There are 5 ways to turn a row about zero (a turn may also mirror it). The second row of each pair is the first, turned, with some noise. The first 50 pairs use one turn. New pairs use 3 turns, one after the other, and a turn may come again.
Known pairs, each followed by its turns in order:
[ 17  -1 -26  13 -26   7  27 -26  17]
[ 10  32   0 -11 -45 -10 -10  13  -3] -> j115

[-17  -1  15  -6   2 -27 -12  -4 -27]
[  1 -36  -2 -13   1   1 -22 -17   0] -> j6

[-27   4  26 -24  11  21  -1 -17  15]
[-33 -19   1   6  -8   2 -17  35 -11] -> j253

[ 20 -20  14  22 -17  -3  -9 -11 -19]
[-17  16 -12  16 -26  18  16   0   5] -> j425

[ 15  -2  -3  17  25  -1  15 -14  -6]
[ 10   5   9  -2  18 -25  -1   7  20] -> j6

[ -7  24  23 -20  10  -1  15  18 -28]
[-12  20  24 -32 -10 -13   4   5  24] -> j749

[-26  25 -20  -7   1 -15   6 -12 -21]
[ 27   1  11 -28  11  -4 -22  16   9] -> j749

[ 18  16  -6 -13 -10 -16 -24 -19  15]
[ -4  10  -9   0 -20   9  28 -17  24] -> j115

[-15   4  17 -24 -11  28 -23  -8  15]
[-23 -14 -15   0 -29   3   5  31  -5] -> j253

[ -1 -19 -16 -18 -11 -25  22   8 -26]
[-25  26   9  16   6  -1   2  -2 -35] -> j115

[  4 -27 -20  21  -5   9  11 -19 -12]
[-12   5  14  -1 -21   5  16 -17  31] -> j425

[ 20 -28  26  -5  24  -3 -20  18   1]
[-26 -14 -13  -1  30  21   8  22  15] -> j115

[-25 -19  11  25  20 -22  -8  -2 -20]
[-21  41 -17 -10  11  -8  -1  -3  22] -> j425

[ -2  -8 -13  -6   3  14 -22  17  -4]
[  6   9 -14  -3   1  16 -12  19 -16] -> j6

[-24   6  -6 -23   3 -26   9  -1  19]
[-12  16  28 -10  10  13   5  24  -7] -> j253

[-20 -26  22   6   1 -26   3 -11 -20]
[  9  16  13 -10 -17  -4 -18 -19 -33] -> j749

[ 21  -9  -9  24   4  14 -23 -24 -18]
[ -2   5  10   1 -13 -21 -29  33  12] -> j6

[ -7  14 -23  12   0  -9   1 -22  15]
[  6  15   8 -16 -17 -17  -4 -17  14] -> j115

[-19   1 -25  14  -5 -20  25  15  24]
[ 29   7 -17  -1 -10 -12  33 -19  -9] -> j6

[ -5  28  12 -11 -14  -9  -5 -21  20]
[  4 -17   7  -1   6   7  25  33 -15] -> j253

[16 -5  2  8 13 13  7 19  1]
[-28  -7  -3  -1   4  -1  16   0  -3] -> j749

[ 25   4 -20  27 -12   8   8  24  -2]
[ 14   1 -16  -6   5   6  15 -33  27] -> j253

[ -4  -7  -5 -19  24 -21  -7 -11  22]
[ -6   6  40   6 -10   8  -2   5 -12] -> j253

[ 14  21  -6   8  -5  -7   5 -28 -23]
[ -9  14  24  28   7  -1  17 -12  -7] -> j425

[-22 -28  -7  -9  -5 -16  27   3 -13]
[  8  -1  -2 -26   1 -20 -12 -30 -15] -> j749

[-26 -19  12   6   3  21  14  24 -12]
[  0 -25   2  12  18 -11 -28  16 -20] -> j115

[-24 -11 -17  -9 -15  -7 -13   9   6]
[  6 -12 -21   4 -14   5   5   1 -26] -> j6

[ 15  11 -18 -17  25 -16   6 -18 -21]
[  7 -12  14 -34   3  33  -6   0   5] -> j749

[  6  19   3  19 -14   9  13 -14 -13]
[ 28   3  21  -7 -14   8  -2   3  -7] -> j115

[ 20  -4  -3  26  25 -14  -1 -12 -15]
[ 25   1  10  27   8  -8  -8 -25  -6] -> j253

[ 19 -13  24  20 -17  -7   7  20 -25]
[-38   1  23  10 -10 -13 -16 -12  -8] -> j749

[-14 -11  -6  -2  -5   9  13 -21  -9]
[ 10  -5  -1  -8  -1  -3 -25  16   4] -> j253

[ 18  19  -1  17 -27 -23  -9   0   0]
[  2  16  12  34 -14  10 -12  14  -8] -> j425

[ -9  20  15  12 -23 -18  17 -17  -2]
[ -9  17  18  20   3 -10  12  33  -1] -> j425

[ 11  -1  21   1  18 -17 -14  24   2]
[ 15   7  -5   1  15  18 -26 -19  11] -> j6

[-23  27 -12   2  21  21 -23  -2  19]
[ 19   8 -24  -2   8   2  19  42   9] -> j749

[ 22 -18 -15   9  12 -27   1  22   1]
[ 43   2 -14   8   6   6  -7   3  19] -> j6

[  5  20  27  10  15 -11 -23 -15  26]
[-37   0  -6   8   4  -8 -24   9 -30] -> j425

[ 21  19  12  -6 -25 -22  22  20 -15]
[  9 -14  10 -12 -10  30  16 -14  33] -> j6

[-27  12  19   6   7  13  12 -27  -4]
[-26  -4  19 -16   2 -26   3 -17 -15] -> j6

[-27 -19   2   8 -14  19   2 -26 -17]
[ -7 -28  28  -4 -22 -19  -8  10 -16] -> j115

[ 21 -10  16 -10  -5  21  -8 -26  12]
[-25 -21   0  -4 -13  19  16   0 -19] -> j425

[ 22 -17  22  -1 -28 -23 -19   8  14]
[-15  10   0  36  -8  23  14  16  28] -> j115

[ 13  11  19   6 -15 -19 -17 -20   4]
[ 18 -13   4  10   2 -20  24  11 -15] -> j253

[-26   6  16  18 -26  25   2 -22  13]
[ 27 -26  17   5 -30 -21  -8  10  11] -> j115

[ 19   7 -24 -14 -13  -9   7  -3 -19]
[ -3 -22   9  -9   6  11 -20  -9  20] -> j749

[ -6  15 -27  19   6 -11 -25  -6 -13]
[ -5  15  14  20  13   7 -22 -22  13] -> j425

[-26  28 -20  19  18 -23  -1 -26  22]
[ 47  -9  11  -2  22   0  11  29 -18] -> j749

[  6  21 -11  -7  16  18   0  20   6]
[ 17 -27  -7   6  10 -10 -13 -14  -8] -> j425

[ 16  -6 -23   3  -6 -24 -16  24 -27]
[ 20  37  -8  -9  -8  -4  13 -30  -5] -> j253

New pairs. What belongs after each?
[ -9 -20 -13  -8   3  23  -8  27  18]
[ 29  25   3 -26 -12  -3  -4  12  -6] -> j425 j6 j6

[  1   3   1 -11  22  -7  21  13   7]
[-11 -17  16   0  16  -8  13 -15  -3] -> j253 j6 j115

[-11  -7  18  20  21 -19 -17 -27 -23]
[-13  24  24   3  21  -2  -2 -38   9] -> j115 j115 j253

[-21  26   7   8  20 -26   0  18  20]
[ 13  -9  17   8 -16  41   4   7 -13] -> j425 j749 j6

[-18  22   9   5   6 -28  24   2 -11]
[ 27  17  -1  22  15  -2  18  -6 -16] -> j425 j425 j253

[ 10  18  13  20   7  13 -25  22 -18]
[  3  -8   0  23 -38  -4  -6   8 -22] -> j115 j253 j6

[ -9  26  25  25  14  17 -18   3  -3]
[ -1  10  10 -30  32   0 -27  10  -8] -> j6 j425 j6

[ -7  10  11 -26  21  -9  21   1  -2]
[-13  19  -7   6 -19  -4 -13   3 -26] -> j253 j6 j253

[ 13 -14  26 -19 -10   9 -19   6  11]
[ 27 -16 -28  -8 -10   4   0  13   0] -> j425 j749 j749

[ -7   7 -16 -25   5 -21  13 -17  12]
[-19  13  16   5  -1 -25  12   9 -17] -> j749 j749 j6

[ 10 -12  16   0  14   0  20  19   9]
[ 6 20 19 11 19 12 13  2 -6] -> j749 j115 j115

[ -4   8  12   8  14  -8   2 -13  -7]
[ 11  -7  -1 -12  16  11  -8  -5   7] -> j425 j253 j115

[ -3  -7  -7 -25  11 -27  -8 -17 -18]
[ 18  14  -3   9  -3  -5   6 -39   1] -> j6 j6 j253

[ 20  22 -22 -15 -14  26 -10  20 -14]
[-18 -16 -36  10 -29  16   6   4  -8] -> j253 j253 j115

[16 14 21 10 25 15 17 24 12]
[  3  19  15  -4   6 -21  12  -1 -41] -> j749 j749 j425

[ 11  19  26 -21  -8  18   3  17   0]
[ 24  -4  -6   7  30 -12   3   2 -24] -> j6 j425 j6

[-10  15   5 -24  24  -6  10   7 -26]
[ 25  -2   4   7  27  -8 -10  10 -28] -> j425 j425 j253

[-15 -16  27  26 -24   2 -19 -27   0]
[ 19 -11 -19  21 -10 -15 -35  14  16] -> j425 j115 j6

[ -9 -21   7  -7 -27 -10   6 -20   7]
[ 26   0   1  24   0  15   2 -18 -12] -> j253 j425 j425

[-23   4   2  27   5 -19  24  27  -2]
[-11  19  13  13  32   8 -11 -22  21] -> j115 j425 j425

[ 17  19  -6  -5  22 -19   0  19 -16]
[  4  -3  13  -6  15 -35   6 -20  -5] -> j253 j425 j6

[ 21  13   0  26 -13 -10  19 -14 -21]
[  6 -19  -8 -14  -4   2 -10 -39  13] -> j115 j115 j253

[ -3  -9 -26 -15   4   7 -26 -14   2]
[ -5  -2   1 -13   5 -15 -29 -21 -18] -> j115 j6 j749

[-19 -25 -14 -20 -23 -19  20   0 -20]
[  3 -11  17  -6  20  -9  31  36  -4] -> j115 j425 j749

[-16  19  -3  26  11  -1   9   4   9]
[-11   6   4 -25   4  14  17  20  -4] -> j749 j115 j749

[-20 -21 -17   4  13  -2   3  -3  16]
[-18  10 -19 -16  18 -11  -3   7  -1] -> j425 j253 j253

[-13 -18  20  15  11  10  24 -21  22]
[  4 -10  14  -9   6 -35   3 -28  21] -> j749 j425 j6

[-16  10   1  -7  16  22   5  -9  21]
[  4  -1  16   9  27 -15  -1  13  13] -> j115 j115 j425

[  8  -4  -3   5 -26  11 -16   2  -2]
[  9 -10  -2 -13  12  -6   0  21 -17] -> j425 j749 j749

[-10  15 -28 -20   9 -11  14  10 -27]
[ 12 -17 -19  21  14  10  -6 -19 -26] -> j115 j6 j6

[ -7 -21  13  -8  -9  24 -13  -2 -19]
[ -7 -12   7   4   5  33   9  19 -12] -> j115 j6 j115

[ -1  -6  14  -3  20   1   3   5 -11]
[10 10 -4 -4  6  2 13 20 -4] -> j253 j425 j749

[ 12  13   3  -8  18 -25   1  -6  25]
[  7  30  19  22 -10  -4 -11   2   1] -> j253 j253 j253

[ 18  12 -18  27   8  15 -21   8 -18]
[ 12  41   8 -25   8  12   8   6  -1] -> j749 j749 j253

[ 4  7 15  4  4 16 23 25 19]
[-10  14  29 -10  23   5   6  -9 -16] -> j253 j6 j115

[ -9 -15  -8 -18  27  22  -6  10  -1]
[  3 -15 -21  -7 -12  18 -20  -7  22] -> j115 j749 j749

[-18 -11   1  -2 -16 -15 -12 -26  -5]
[ 13 -15  21  -5   4 -16  21   2  15] -> j425 j749 j749

[ 28 -10 -16  24  12  27  10  15 -26]
[-10   5 -34 -14  16  11 -29 -21 -18] -> j115 j115 j749

[-19  14  -2   7 -12 -20   2   6 -10]
[  9  -3  22   4   6 -14 -14 -16  -5] -> j115 j425 j115

[ 12  27  18 -24  19  23 -25  18 -10]
[-12  -1  28 -29 -15   8  29  26 -12] -> j115 j425 j425

[ 24 -11  17 -27  12 -18  27   7  -2]
[ 27 -17 -14   7 -21  21  28 -16  -5] -> j253 j749 j115

[ 15  -3   9  -8  13  21  -9 -14 -19]
[-28  12   4  -3 -18  11   9   6  -1] -> j749 j115 j115

[  3   4   5 -22  13  25  -5 -23 -12]
[28  5 27  4 21  6  3  7 -6] -> j115 j6 j6

[-28  -3  21  -1  -5 -13 -25  -2   1]
[ 12 -25   5 -24 -17   8  -1   4 -18] -> j253 j6 j253

[-20 -21 -19  27   2 -26   9  17  13]
[ -5   8 -24 -28   3  -4 -37  -1 -15] -> j115 j425 j6

[-20 -19  16 -12 -24 -25 -17  -3 -13]
[-17   2  -3  31  11  -8  19  28  -9] -> j253 j6 j6

[-20  25 -14  14 -18   2   1  -9  24]
[  7 -22  16  19 -12  16  23 -16  -7] -> j749 j6 j253

[ 19 -27  -9  20  25  13  14  -7  -6]
[-16  13 -28   6  -4   3 -13  35   8] -> j253 j425 j253

[ 17   7   3  -8  13 -17 -20 -24  11]
[ -3   3  24 -29 -16  15  -8  -2  12] -> j749 j253 j425

[  6  15 -17  21 -13  20  20  17 -27]
[ 29   8  -7  -3  16  15  -6 -32  23] -> j6 j115 j253

[ 11  24  -3  25   0  22  -1  11 -27]
[-31  14   0 -21  -9  -9 -20 -24   2] -> j749 j115 j425

